The rows of a group lie close to one hidden flat surface of 10 dimensions, which may be shifted away from zero. Surfaces can cross.
In the rows, 128 means zero.
Some rows, each with its group after it:
[142 120  83 108 169 111 190 150 108  98 157 139 124  86 157 105 116 131
 143 122  89 136 103]  M
[129 109 132 131 146 142 148 151 129 140  97 104  89  79 103 158  68 122
 186 145 155 152 132]  H
[127 161 150 119 128 116 129 151 123 115 132 134 168 188 129 139 135  93
  57 161 112 182 122]  C
[121 154 120 101 110 117 121 120 162 154 105 128 147 143 161 121 128 152
 159 161 118  58 158]  U
[184  87 119 120 155 141 131 105 103 116 171 147 115 155 144 131 158 152
 107  85  78  94 110]  W
[139 177 162 111 122 173 118 139 122 119 110 123 149 202 152 128 158 151
  99 148 111 116 135]  A
[112 127 109 143 135 104  99 114 134  97 129 131 138 106 114  76 152  94
 146  37 175 115  99]  J
[ 92 136 121 179 138 113  58 118 171 115 117 120 157 113  74  78 144 105
 172 117 197 142 107]  J
[128 165 154 123  83 112 152 136 105 130 159 176 141 117 171 105 104 167
  92 136  95  49 137]  M
[146  61 116 163 169 139  94 114 157 105 128 140 116  94  94 130 125 174
 151 102 145 123 110]  W
[131 105  96 138  95 138 129 142  93 165 191 110 114 154  88 120 217  89
 158 168 116 174 113]  A
[134 196 145 151 117 109  82  97 135 132 155 148 162 143 130  94 122 143
 133 131  90  68  93]  H
[135 161 180 158  84 140 105 123 111 169 171 141 139 143 112 116  72  87
 158 186 168  79 150]  M
[116 140 152 148 134 127  90 116 126 118 112 116 120 125  99 114 125  77
 151  67 186 132 119]  C
[124  50 127 131  84 133 101 144 151 161  89 121 113 139  94 154 169 132
 158 122 188 129 162]  U
[ 92 200 116  88 122 155 149 130 127 122  59  90 126 135 150 103 134 140
 150 112 159 156 140]  U
[120 136 142  90 103 191 153 160 121 158  80  97 103 170 132 175 164 168
 136 206 118 153 169]  G
[ 64 176 147 110  48 115 122 147 131 157  86 113 127 146 130 126 171  92
 122 125 180 124 173]  J
[149 113  83  98 187 141 156  96 133 127 128 107  99  86 158 115 101 131
 193 120 131  90 133]  H
[129 150 194 118  91 140 156 131  80 136 113 134  79 104 153 170  60 101
  87  83 144 101 169]  C
[127 112 135 105 140 148 141 110 158 124  74 134 128 138 158 164 103 202
  70 139 118 136 173]  U
[124 130 133 113 125 173 182 188  81 126 139  96  74 107 115 154 145  88
 185 164 118 148 126]  U
[148 120 144 110 100 172 202 205  70 109 155 154 108 114 159 100 118 139
 166 149 154 103 127]  G
[124  96 112 158 127  97  68  88 171 142 103 133 117  83 105 137 132 189
 166  97 109  77 113]  P
[160 135 164 114 163 183 153 141  80  89 131 118  78 131 145 163 128 136
 115  94  85 113 118]  J
[ 96 140 155 176  84  90  76 122 137 127 141 156 155 123  97 102 138 103
 104  99 168 115 122]  A
[100  90 110 137 154 106 138 144 161 104 101 129 143  87 113 134  94 110
 109 141 172 182 138]  M
[159  53 117 159  92  92 109 162 123 151 168 154 115 108  88 135 162 145
 187 104 101  91  80]  P
[116  99 135 111 143 113 153 126 156 122  72 131 121  87 153 144  43 109
 122 110 199 129 180]  C
[129 143  83 104 115 125 136 112 137 165 150 113 134 136 150  97 159 134
 191 170 116  86 138]  M
[ 87 155 152 148 102 124 128 135 153 102  96 163 151  91 139  98  84 177
  89 141 182 109 156]  U
[144  70  94 130 154 147 105  69 161 139 100 118 118 125 127 132 136 205
 131 116 143 132 153]  J
[120 140 133 135 161 105 120 135 143 116 145 120 138 126 119 139 116  69
 124 148 119 134 123]  G
[131 156 113 136 144 113 107 112 167  99 133 166 195 153 153  72 125 187
 101 137 119 100 111]  W
[139  86 114 136 113 145 144 129 118 116 132 157 127 108 134  90 118 175
 143  97 179 120 128]  G
[ 90 186 169 152 116 107  84 115 158 120  93 128 159 139 115 121 103 104
  97 116 161 125 132]  P
[157 117 152 157 133 174 118 142  83  92 179 146 100 124 118 108 163 150
 131  84 111  91  92]  J
[ 95 201 136 112 107 184 149 121  73 132 130  82  69 119 137 126 182 122
 145 116 104 131 134]  W
[179 116 139 107 126 113 133 122 141 140 111 164 169 167 171 131  73 190
 108 128 101  88 129]  H
[ 96 105  74 112 120 110 146 159 139 131 135 112 144 138 120  95 208  79
 165 143 168 157 132]  M
[150  91 138 145 127 119 134 118 122 110 143 166 118  91 141  99  86 128
 133  56 183  75 134]  C
[132 123 111 108 133 144 182 173 118 116 135 135 148 149 147 121 127 121
 105 181 132 183 132]  U
[109  74 117 135 105 123 126 137 166 154 112 144 159 140 119 127 114 136
 121 206 195 154 180]  H
[165 101 140  96 123 148 131  97 119 140 101 134 123 175 166 148 118 160
  89  86 126 108 163]  C
[123 165 142 100  94 158 120 145 105 171  82  68  96 177 109 164 171  82
 188 110 129 150 128]  P
[ 99 169 155 138 126 135 130 152 144  90  94 147 163 133 135 117 103 162
  57 162 141 167 134]  W
[147  71 109 114 156 131 151 147 134 119 142 134 157 180 130 130 148  82
  91 156 159 187 144]  A
[114 149 138  96 101 150 121  77 121 172  88  89  82 145 143 192 152 169
  95 119  75 125 177]  A
[113 123 168 169 129 105  72 147 156 106 119 146 139 118  97 133 130 104
 140  90 157  84 111]  U
[130 136 185 168  96 148 130 129  60 111 188 154  80  99 101 154 134 125
  58  85  93 139 107]  G
[100 114 128 142 146 121 131 112 152 141  75 109  92  47 111 174  46 149
 145 149 145 148 156]  A
[148 140 108 137 170 123 129 111 121 126 162 114 121 107 118 127  99 110
 159 145  86 136  99]  H
[149  96 128 146 123  79  97 145 151 143 132 136 134 131 102 166 144 144
 142 126  57 115  84]  P
[136 121  95 137 146 119 132 135 112 108 180 131 122  98 123  60 156  82
 210  80 160  81  87]  J
[115  70  81 150 175  80 108 137 183 137 107 107 138  84  85 147 113  92
 191 157 144 169 104]  P
[129 143 148 119 120 134  78  91 178 137  49 127 154 174 142 139 116 193
 103 107 141 105 149]  H
[125 102 105  92 124 135 153  92 136 175 100 107 102 114 154 160  97 150
 141 162 127 120 189]  C
[ 94 192 131 116 141 135 111 122 149 131  81  90 122 121 134 121 126 102
 186 118 153 102 132]  C
[126 134 167 115 101 103 169 154 112 112 118 170 109  66 177 127  46 121
 133  83 153  26 150]  U
[115 120 132 170 151 134  90 158 157  95 130 133 177 161  80  90 151  97
 131 155 185 180  94]  A
[157 110 148 137 120 147 127 133 109 116 149 155 127 137 134 121 126 159
 108 110 126 109 119]  H
[135 142 105 145 121  65 116 112 142 150 178 157 169 123 133  95 112 129
 144 154  87  84 101]  A
[114 103 140 148  64 178 132 145 106 153 150 138 102 125 103 138 185 197
 127 193 134 132 158]  W
[182 106 122 100 150 157 146 150 115 121 113 124 129 166 146 128 128 150
 158 112 115 134 104]  H
[125 206 150 112  84 114 135 134  96 156 172 126 140 159 146 101 136  63
 153 145 113  80 125]  C
[ 87 101  86 123 154 119 109 122 174 136  91  86 142 133  95 123 161  77
 171 151 192 187 145]  M
[123 154  76 127 150 130  99  65 134 146 136  96 117 118 119  84 156 144
 182  91 118 118 110]  G
[146 109 160 129 150 106 124 133 141  88 115 164 146 127 148 134  88 126
  72  66 135  97 120]  U
[156  58  74  96 185 138 149 104 161 127 105 120 141 151 149 156 122 177
 101 168 111 185 149]  W
[170  90 119 103  83 132 152 151 100 164 170 149 154 206 144 127 163 121
 107 163 114 142 141]  P
[125 168 137  87 132  90 160 109 124 133 124 135 120 104 188 126  71  90
 128  86 117  55 153]  A
[155 152 146 128 102 137 136 121  93 125 180 156 124 128 155  97 136 145
 135 107  97  51 117]  M
[132 212 170 136 151 136 100 117 132 101 122 127 153 162 138 123 100 128
  89 131  84 117 101]  J
[ 84 132 115 139 114 139  88 112 163 158  92  88 121 126  95 122 167 114
 178 158 183 144 152]  A
[145  85 135 104 105 127 134 140 127 149 100 127 110 145 137 151 145 129
 145 103 146 102 146]  U
[180  27 117 138 184 136 157 135 113  92 154 155  98  88 134 156  90 150
 109  96 124 136 120]  W
[126  96 108 126 186 133 103 132 174 117  98 103 141 146 112 146 141 113
 146 149 140 161 126]  G
[104 142 122 130 113 134 125 111 138 140 137 131 131 107 140 105 127 126
 146 166 153  93 165]  H
[ 91  92  95 152  80  91 145 122 143 163 136 150 151  88 111 100  95 134
 122 171 194 176 157]  J
[138 142 145 127 136 145 162 158  71 110 171 121  82 101 129 138 132  72
 146 106 111 120 106]  W
[142  50 116 146 118 117 158 161 134 112 148 182 154 106 135  86 101 141
 130 137 200 128 139]  G
[186  64  88 121 160 122 128 156 153 150 109 117 156 156 101 126 107 137
 199 159 132 180  85]  H
[145  71 100 148 137 102 147 125 131 112 176 168 158 110 131  86  95 105
 120 131 178 134 136]  P
[149 154 178 129  77 148 125 148  75 135 141 142 102 151 130 142 146 138
 112  75  97  89 115]  P
[133 167 139 110 106 126 194 177  88  92 135 165 146 105 170  57  61 103
 142  89 187 110 112]  G
[129  89 119 121 169 132 149 165 166 101  96 137 115  71 149 114  88 122
 221 141 189  50 144]  G
[119 147 194 112  58 160 153 161  83 166 105 116  96 157 134 161 111  80
 121 134 171 121 180]  C
[145  51 137 121 128 120 102 103 127 173 126  99  90 167 101 202 160  48
 104 103 142 154 174]  W
[160  85  59 121 171  95 102  90 161 141 138 112 145 134 127  94 153 126
 208  91 124 100  97]  P
[ 93 188 147 104 109 154 107 122 154 158  71  82 114 144 130 159 159 147
 163 170 115 113 160]  U
[117 158 117  77 137 160 172 138 115 127 138 112 132 168 178 117 160  95
 114 172 135 118 176]  H
[139 129 160 114 163 180 131 156 124 107 105 102 103 156 127 165 141 103
 142 144 131 120 144]  J
[111 125  99 145 138  93 138 146 143 110 154 142 155  92 118  90 121  98
 153 141 153 134 106]  M
[127 166 136 122 131 147 139 156 102 125 153 115 118 143 125 127 153  83
 149 154 100 128 106]  W
[139 120 125 101 109 179 137 125  82 148 153  97  86 168 134 126 210  91
 158 104 140 112 147]  M
[ 95 146 161 165 110 137 117 165 129  87 133 157 136 103 108 111 144 165
  87 143 135 134 108]  C
[145 101  83  93 162  75 163 112 164 127 137 154 172 127 181  99  72 113
 119 139 135 104 149]  M
[138 149 155  97 115 100 181 131 109 118 137 162 140 130 193 133  69 105
  63 124 117  89 161]  W
[159 131 115 128 168 130 140  97  83 121 194 119  84 102 139 139 131 101
 128  96  52 106  98]  G
[101 123 177 159  76 148  56 108 143 148  66 118 111 137  80 161 154 168
 106  77 172 142 149]  P
[126  88 121 169 157  89 119 164 180  88 139 178 206 106 112  70  59 110
 137 167 213 133 111]  A
[144 113 141 125  54 171 124 125  81 166 158 144 112 166 130 100 171 150
 143 116 159  93 154]  P
[120 132 101 117 154 122 165 143 119 106 134 124 111  77 139 118 129 135
 148 115 102 131 108]  M
[157 126 107 109 197 121 165 139 114  85 153 127 120 102 159 101 101  75
 163  78 134  98 101]  J
[156 113 150 148 184 178  82 132 126  61 111 132 109 147 110 130 174 167
 123  40 113 113  80]  G
[114 151 159 137 142 143 136 124 107 115 106 111  72  71 125 161  89 127
 140  89 118 116 121]  A
[111 110  76  94 113  74 172 143 139 138 148 134 157 113 163  65 134  45
 183 114 193  92 144]  J
[142 128 131 110 148 152 113  68 119 145 103  95  91 142 132 174 122 139
  94  89  96 152 148]  C

New rows. What belongs after each?
[160 118 116 120 210 145 132 116 121  97 151 104  87 108 131 157 139 105
 161 107  72  93  98]  G
[ 96 108 113 160  96 135  98  96 166 168  97 127 127  92  99 120 107 196
 148 180 175 137 168]  J
[103  73  86 163 144 141 134 128 143 105 133 145 133  72 103  77 130 179
 144 142 199 165 135]  W
[108 148  97  97  81  69 118  51 146 205 129 130 119 108 168 127 122 138
 150 114 102  36 179]  A
[112  97 105 125 141 138  88  65 148 152  97  92  98 124 114 141 165 132
 146  90 157 136 162]  W
[138  96 144 141 141 126 152 177  96 123 142 114  72  75  93 198 125 114
 150 138  62 154  87]  P
[143 129 122 135 155 139 114 100 130  98 136 140 131 127 137 110 136 161
 114  84 110 106 111]  W
[121 138 129 169 156 125  69 116 130 100 150 110 146 152  67 113 166  82
  97  91 136 196  78]  C
[143 123 165 148 136 153  99 165 133  73 119 152 160 174 114 112 152 144
  76  97 145 142  99]  G
[150  99  84 140 152 100 138  99 133 136 210 156 161 131 135 102 117 127
 113 190 101 122 127]  H
[168  76 116 127 183 115 119 112 152 107 137 146 140 124 143 135 106 143
 124 100 110 102 111]  W
[137 118 113 129 125 103 142 108 123 105 177 175 143 104 162  68 111 129
 113  82 148  63 130]  W
[113 111 150 176 140 163  79 126 138 123 134 119  81  74  78 153 159 160
 173 146 123  89 116]  U
[155 122 130 136 160 156 108  98 108 100 134 118 103 128 118 119 146 131
 128  48 123 135  99]  P
[101 147 130 130 102 141 109 147 124 169 104  78  92 119  91 154 155 101
 206 153 127 135 124]  P
[120  99 132 116 125 157 157 173 135 103  96 139 130 115 140 116 129 161
 147 140 180 117 148]  C
[129 139 166 154  88 117 125 158 132 109 148 190 164 120 144  84  86 143
 111 146 172  61 137]  A
[138 111  73  99 174 122 156 118 122  85 139 129 117  96 154 103 162 156
 134  65  84 118  94]  M
[118 126 129 166 121  72  83 149 165 124 143 147 176 132  92 111 133  88
 141 133 139 127  83]  P
[153 142 146 141 126 146 124 139 105 113 168 153 115 123 135 115 138 160
 144 123  87  67  98]  W
[156  55  93 114 132 129 107  86 155 176 132 123 121 146 132 150 156 168
 155 147 113  92 159]  W
[118 117 106 142 151 167 107  70 121 121 171 121 105 128 122 113 192 162
  89 136 113 128 154]  H
[154 126 158 107  80 131 144 175 105 142 140 142 168 214 143 111 138  51
 119 140 186 135 145]  C
[157  39 119 134 142 120 117 153 144 138 144 134 142 166 102 160 167 108
 124 156 125 148 129]  U
[119 141 176 158 188 136 131 158 143  70 104 130 119  77 118 146  31  82
 134 128 173 126 119]  J
[146 116 170 133  88 165 113 142 124 143  84 141 119 152 123 154 119 205
 124 122 137 114 139]  H
[139 121 167 151 126 162  98 120 121 103 119 145 102 119 125 138 144 183
 108  86 117  84 123]  G
[156  98 144 168 104 155  92 131  90 116 171 139 106 138  82 105 187 140
 139  60 136 127  83]  P
[134 159 175 108 122 140 140 128  91 143 117  97 108 167 129 183  99  50
  78 112 123 176 148]  C
[136 171 132 129 113 103 151 158 108 131 181 151 148 127 142  99 110 103
 145 170  97  95 100]  A
[116 149 139 139  91 172  98 111 117 137 108 118 109 141 115 119 175 194
 131 110 129 120 130]  G
[186  88 124 118 148 175 133 145 122  91 144 162 133 157 157  93 167 209
 152  90 116  59 101]  G
[126 182 126 105 162 128  95 115 166 140 108  91 140 175 138 151 163 113
 145 168  73  95 128]  G
[116 161 141 112 120  94 181 183 127 104 143 165 168 115 174  94  77  89
 124 161 151  89 134]  C
[171  84  82 110 158 134 167 156 115 130 181 132 146 149 131 102 138  99
 164 178 128 155 117]  H
[131 193 155  98 127 175 146 159  81 132 121  76  87 161 133 133 154  55
 185 114 128 127 121]  C
[140 128  89 105 123 102 159 123 116 134 161 137 155 145 158  87 138 111
 111 120 115 142 120]  J
[131 132 122 158 123 165 103 101 100 117 160 126 102 110 108  74 163 123
 181  73 170 102 108]  P
[127 131  82 124 150  79 115  63 150 163 157 116 142 105 134 110  95  94
 157 135 121 114 133]  C
[168 144 160 158 105 163 120 124  88 158 196 141 124 148 114 123  95 133
 141 199 101 104 121]  M
[190  74  98  88 156 120 141 128 111 147 115 104  90 138 134 170 143 127
 195  59  74 115  88]  P
[150 122  82 135 159  89 121  87 154 107 156 166 167 113 156  78 122 188
 127 103  88  82  92]  M
[115 126 101 101 118 114 140 107 160 160 104 124 144 129 159 112 115 140
 155 157 151  93 170]  J
[129 152 117 140 120 121 144 143 108 126 178 140 136 110 131  80 121 103
 163 145 139 110 105]  J
[109  97 122 161 113  93 128 132 153 121 152 175 159  94 118  98 101 140
 102 153 170 124 136]  C
[127 143 119 134 142 120 146 137 135 137 129 128 126  95 126 136  84 138
 159 176 104 125 119]  A
[120 120  85  92 208 116 160 122 175  93  65 114 134  85 169 116  68 133
 166 114 154 116 143]  C
[106 105 144 117 125  97 147 100 138 123 104 147 125  90 158 142  72 108
  69  79 183 110 190]  W
[140 163 124 139 163 128  97 117 169 122 135 133 183 161 131  97 105 123
 152 188 128  95 113]  J
[110  93 110 159 133 170  91 107 156 128 122 129 126 116 100 123 171 215
 125 179 137 141 138]  U
[153  97 198 162 154 120  82 134 119  84 123 148 126 164  97 186 128  81
  33  49 117 152 103]  W
[115 147  94 145 157  98 110  88 153 128 187 144 181 147 134  90 135  89
  95 184 118 132 134]  H
[134 168 115  74 141 179 168 169 115 125 105  88 120 175 160 127 174 123
 178 165 107 130 126]  C
[115 151 127 145 166 174 109 132 141  96 106 113 108  82 120  74 125 131
 232 101 198  72 112]  A
[158  68 133 132 163 155 109  90 121 129 129 119 107 141 119 135 108  94
 135  87 187 136 152]  M
[161 141 144 137 136  91  98  73 113 119 165 157 149 143 153 109  95 108
  78  45 109  83 112]  C
[114 146 158 109 108 124 165 163 129 147 123 136 110 102 155 164  93 115
 141 200 120  72 173]  G
[ 86 147 164 161  82 125 110 118 118 150 127 128 109 102  95 156 109 118
  94 153 144 150 154]  C
[ 94 176 115 151 147 127 139 127 101 130 165  95  84  60  98 127 118  69
 176 143 106 143 101]  C
[140 113 127 151 197 156  92 111 136  94 129 107  99 117  96 149 160 143
 145  98  92 121  91]  U
[105 164 135 117 147 165 131  96 114  94 137 125 105 112 164  94 160 123
 109  86 156  68 168]  H
[159  91 128 145 155 160  86 102 138 132 121 111  97 137 104 163 167 183
 151 116  91 108 116]  W
[139 141 172 100  88 127 181 198 101 124 164 170 137 144 180 116 115  77
 137 166 150  25 164]  J
[ 98 154 173 142  57 159 106 150 111 158 114 114 129 177  95 141 169 115
  99 170 167 169 157]  P
[126 103 130 119 115 115 143 107 126 161 113 120 107 102 135 138  71  78
 151 117 187 118 175]  C
[111 125 157 140 107 163 121 141 122 122 110 128 102 119 118 151 144 170
 117 143 128 124 144]  U
[146  93 104 111 162 135 150 106 122 136 119 104  91  90 138 125  89  85
 193  78 179 111 146]  C
[146  68 108 117 137 105 146 164 139 160 157 121 139 148 116 154 129  61
 162 203 134 142 143]  W
[115 177 146 178 139 121 105 131 113 115 175 124 115  82  93 107 105  92
 159 130 121 115  84]  H
[145 169 146 122 143 135 108 109 153 125 102 134 161 175 148 146 109 196
  81 159  60 119 117]  A
[121 112 104 108 113 145 155 115 131 145 115 128 108 110 148 142 144 197
 120 148  95 122 156]  M
[154 105  94  92 156 123 174  99 131 143 149 142 127 111 179 152  86 175
  97 183  67 109 163]  P
[ 96 173 171 143 102 128 122 153 107 107 137 134 130 135 118 125 137  72
  77 112 157 146 130]  W
[156 114 109 126 167 108 159 151 105 112 174 129 110  90 129 137 108  93
 159 119  63 119  78]  P
[ 92 157 146 119 119 130  88 138 160 153  58  77 106 142 103 160 159  91
 187 125 157 124 141]  U
[166 146 152 146 135 141  84 101 121 105 148 151 150 178 131 121 147 177
  79  91  82 106  94]  H
[173  77  99 138 158 125  91  66 163 154 144 137 160 161 125 117  99 163
 126 162 136 129 137]  M
[118  97 140 162 133 164 136 160 116 102 139 133 114 104  99 139 138 146
 107 164 147 174 125]  U
[ 79 160 145 135 135 157 127  83 118 101 148 129 100  99 147 121 155 119
  64 127 154 101 195]  H
[116 177 126  99 112 159 117 113 124 149 111 100 102 141 148 118 178 136
 196 120 121  51 145]  J
[115 134 119 135 103 101 130 121 123 134 172 155 144 109 142  78 130  96
 145 121 160  72 137]  W
[119 183 144 120 171 145 113 122 148 114  83  85 133 150 126 145 115  99
 137 137 122 146 121]  J
[100 131 122 154 123  84 125 148 166 112 134 158 169  86 124  75  83 104
 152 148 193  99 132]  W
[170 124  95 103 171 163 160 137 124 109 150 137 139 143 168  76 130 148
 195 150 134  73 118]  A
[125 112  92 140 137 125 105 143 157 148 140 110 173 176  90 118 169 111
 141 211 135 196 112]  A
[103 145 134 113 111  77 150 102 105 146 135 127  86  70 150 154  83  62
 116  67 129  88 159]  A
[110 209 144 125  94 153 140 127  85 114 161 133 115 128 150  81 164 143
 124 109 107  87 118]  W
[139 172 131  96 140 126 152  91 107 135 124 118 113 135 168 148  97 132
  92 110  76 128 141]  G
[178 134 161 101 131 101 137 153 104 120 113 131 123 174 146 166 117  92
 107  49  81 116  94]  P
[137 142 122 150 203 173 111 122 132  94 163 106 102 117 111 158 160 156
 135 189  44 122  95]  U
[132 127 104 115 121 138  95  87 176 171  98 117 149 160 132 143 142 209
 135 192  92 126 152]  A
[ 88 202 164 146 108 131 110 133 128 124 120 119 125 106 125 111 110  95
 153 140 153  91 133]  H
[102 178  93  73 127 106 169 153 144 134 109 107 162 171 161 138 181 130
  97 190  64 172 129]  M
[ 89 220 173 133 127 108 118 129 142 111 100 125 133  84 150 112  53  81
 153 111 156  58 130]  H
[111 112  65 138 108 104 114 114 175 187 154 123 154 121 120  97 158 142
 206 231 139 106 147]  P
[169  50 115 138 132 114 135 101 103 139 171 142 112 118 121 123  99  89
 119  81 164 144 135]  C
[123 126 134 111  90 101  94 106 176 181  73 122 143 156 136 166 122 169
 128 148 114 101 157]  P
[104 183 134 155 126 142 108  87 109 126 146 123  73  42 130 108 121 173
 187 103 104  33 114]  P
[114 203 124 116 145 118 136 122 116 127 155 109 141 144 137 130 140 101
 108 167  56 143 108]  C
[106 177 167 159 104 123 139 133  75 123 184 135  90  75 114 140 108  99
  96 133  85 126 108]  C
[173 107 117 122 146  87 133 119 121 116 148 159 121  97 157 113  91 131
 163  46 104  47  96]  P
[121 173 128 148 196 103 116 142 132  58 137 126 154 119 116 100 119  71
 107  85 114 159  61]  C
[135 146 120 100 209 115 118  91 174 126  56  85 140 137 142 174  55 119
 112 135 106 175 133]  H
[135  96 128 149 111 131 150 135  95 117 188 165 121  86 126  82 107 114
 144 123 179  98 138]  P
[133 118 121 179 117 130  41  98 142 138 144 126 115 130  68 121 215 178
 174  89  90  97  71]  P
[120 163  83 155 153 121  80  80 153 125 171 121 147 120 120  69 163 145
 175 144 102  91  96]  P
[123 153 104 138 118  96 150 157 120 155 178 119 136 103 112 119 113  85
 187 210  93 140  99]  A
[136 179 118  94 164 169 129 101 125 103  63  90 114 148 158 112 121 168
 141  54 124 140 114]  G
[160 164 161 126  89 158 131 174  84 121 154 148 128 166 129  98 160 139
 170 109 114  78  87]  H
[156 118 106  81 191 100 168 111 135 118 119 124 146 150 176 152  84  98
  93 121  91 145 138]  A
[147 112 104 117 147 123 159 130 131 145 145 123 131 118 139 140 101 140
 145 187  88 146 125]  A
[111 192 116 115 130 154 119  94 140 126 104 112 140 142 151 105 157 191
 133 145 101 110 129]  W
[ 77 150 142 160 100 151 100 121 127 116 113 118 118 116  89 112 164 131
 109 118 185 167 144]  W
[101 178 133 134 147 134 108 138 168 118  91 111 156 119 129  89  99 111
 194 161 176  97 125]  A
[131 149 112 124 110 145 129 156 126 135 162 135 160 164 138  74 164 120
 178 181 148  96 125]  A
[ 83 181 120 120  73 107 154 150 142 157 121 139 145  96 147 121 123 186
 133 219  93 110 142]  M
[144  34 116 141 122  92  91 101 175 142  84 152 137 117 114 141 103 164
 133  71 175 116 141]  P
[137 205 131  80 128 142 145 153 130 138 113 108 172 219 168 115 157 111
 123 175  88 132 122]  G
[103 161  88 104 183 157 144  66 142 129 112  87 105  91 158 110  85 122
 156 153 157 129 174]  P
[120 140  96 115 155 156 109 118 120 124 118  74 107 147 110 116 201 100
 181  92 129 154 108]  J
